There are 4 hidden switches. A switch that is on adds its own fixed numbers to the row, and there is some noise. The rows also spread widely along 2 directions, which tell nothing about the answers.
In the rows, zero is written as 128.
Known rows, each followed by its switches (1 for on, 0 for off):
[122  69 109 148 124 126 182 156 147 149 130 143 111 158 135 108 109]  0 1 1 0
[141  98  80 161  96 105 174 142 156 136 140 113  85 146 106 113  94]  1 0 0 1
[132  69 106 149 149 112 184 155 153 119 132 151 131 142 128 105 101]  0 1 1 0
[138  68  92 134 122  92 194 140 185 115 143 140 124 141 103 106  77]  0 1 1 1
[131  64 104 138 155  97 181 147 159 115 132 152 135 131 117 109  91]  0 1 1 0
[145  81 105 156 160 101 175 128 148 119 136 136 102 119 123 105  98]  0 0 0 1
[152  89  90 132 130  98 195 156 156 111 140 125 118 124  99 124  99]  1 1 0 0
[145  74  92 142 156  89 187 144 162 103 143 138 119 115 105 110  94]  0 1 0 1
[133  70 107 133 145  95 187 145 164 109 136 147 135 133 109 112  84]  0 1 1 0
[140  86 110 150 163 100 176 126 131 114 143 136 103 117 121 102 107]  0 0 0 0
[160  87  88 119 147  77 189 151 166  90 149 124 138 110  94 129  87]  1 1 0 0

New rows. What belongs after each?
[143  81  77 137 114 101 185 156 200 115 135 133 123 144  86 116  66]  1 1 1 1
[146  87  82 146 100 108 188 158 166 124 143 119 104 137 101 125  96]  1 1 0 1
[141  98  93 144 121 108 187 160 153 121 144 121 112 140 110 123 106]  1 1 0 0
[128 101 115 152  95 102 185 146 141 124 155 107 102 155 112 110 120]  0 1 0 0
[139  82  80 151 108 131 182 177 164 140 134 128  98 147 114 118  99]  1 1 0 1
[140  76  80 151 120  98 174 138 188 118 133 127 107 131 104 112  68]  1 0 1 1
[137  70  94 151 167 121 171 148 149 129 117 164 121 129 130 119  91]  1 0 1 0
[133  79 102 140 127  96 192 143 174 113 141 135 132 139 108 109  93]  0 1 1 0
[164  92  87 123 163  80 194 154 166  85 144 127 140 100  94 130  82]  1 1 0 0
[146  83  89 138 107  86 187 151 185 110 147 121 132 137  83 118  74]  1 1 1 0
[126  69 109 156 157 102 174 128 142 122 133 145 113 131 132 105  94]  0 0 1 0
[138  79  91 142 112  96 187 157 182 107 142 131 135 139  99 124  83]  1 1 1 0
[139  74  77 140 106 102 188 158 196 132 133 125 113 154  96 122  80]  1 1 1 1
[165  91  78 130 134  88 192 149 182  94 147 121 130 112  82 124  78]  1 1 0 1
[160  67  79 116 157  90 191 158 199  98 128 152 146 106  85 124  51]  1 1 1 1
[147  77  88 136 127  98 190 158 175 115 140 138 132 138 103 124  78]  1 1 1 0
[137  85  90 151 121  98 178 136 167 122 134 133 112 141 111 121  85]  1 0 1 0
[144  80  78 148 128 135 180 172 156 136 134 139  97 143 118 119 108]  1 1 0 1
[142  67  95 140 168 111 187 159 152 112 133 155 116 121 117 112 100]  0 1 0 1
[154  83  78 133 125 107 184 164 172 116 141 127 107 133  94 124  86]  1 1 0 1
[147  82  78 150 124 104 174 141 176 124 132 134 106 143 113 114  73]  1 0 1 1
[158  92  78 121 117  79 194 152 187  99 150 117 122 125  80 128  81]  1 1 0 1
[140  82  92 153 138 108 177 144 156 131 132 142 112 138 115 123  92]  1 0 1 0
[144  86  97 156 139  94 173 128 149 118 139 127  96 124 118 101 102]  0 0 0 1
[141  97  87 159 141 116 167 149 138 132 134 126  92 135 131 119 102]  1 0 0 0
[135  89  85 142  90  85 190 150 189 109 147 108 128 151  83 118  76]  1 1 1 0
[148  81 109 139 185  89 175 124 140 102 141 145 117 103 125 110  99]  0 0 0 0
[150  82  96 138 177 108 176 149 135 109 128 147 111 103 118 120  97]  1 0 0 0
[139  70 107 139 139  95 183 145 167 117 139 144 133 140 108 111  91]  0 1 1 0
[140  73  71 141 113 100 189 159 199 116 134 136 121 143  93 114  77]  1 1 1 1
[137  91  75 146  56  97 191 149 198 128 147 107 109 172  88 117  77]  1 1 1 1
[146  83  87 152 148 112 173 149 156 123 136 137  94 124 118 118  89]  1 0 0 1
[142  72  86 130 136  95 192 157 187 110 134 139 141 127  95 124  80]  1 1 1 0
[161  87  79 121 127  88 190 146 186  98 148 120 122 114  81 123  80]  1 1 0 1
[160  66  70 117 151  82 193 156 209  87 136 147 148 112  84 125  55]  1 1 1 1
[131  65 100 140 133  94 188 143 175 123 138 142 122 141 111 105  85]  0 1 1 1
[153  72  80 134 149 115 183 164 174 119 137 145 114 122 104 126  95]  1 1 0 1
[141  77 115 133 163  99 180 148 140  93 146 143 124 117 117 113 107]  0 1 0 0
[135  92 116 149 162  97 175 131 130 115 143 139 106 118 128 103 110]  0 0 0 0
[148  70  98 136 164  95 188 154 157 110 139 143 125 120 110 109  97]  0 1 0 1
[153  64  86 132 173 109 183 165 170 108 130 159 147 116 111 134  76]  1 1 1 0
[130  59  96 148 146 119 187 156 167 138 124 152 115 150 128 105  92]  0 1 1 1
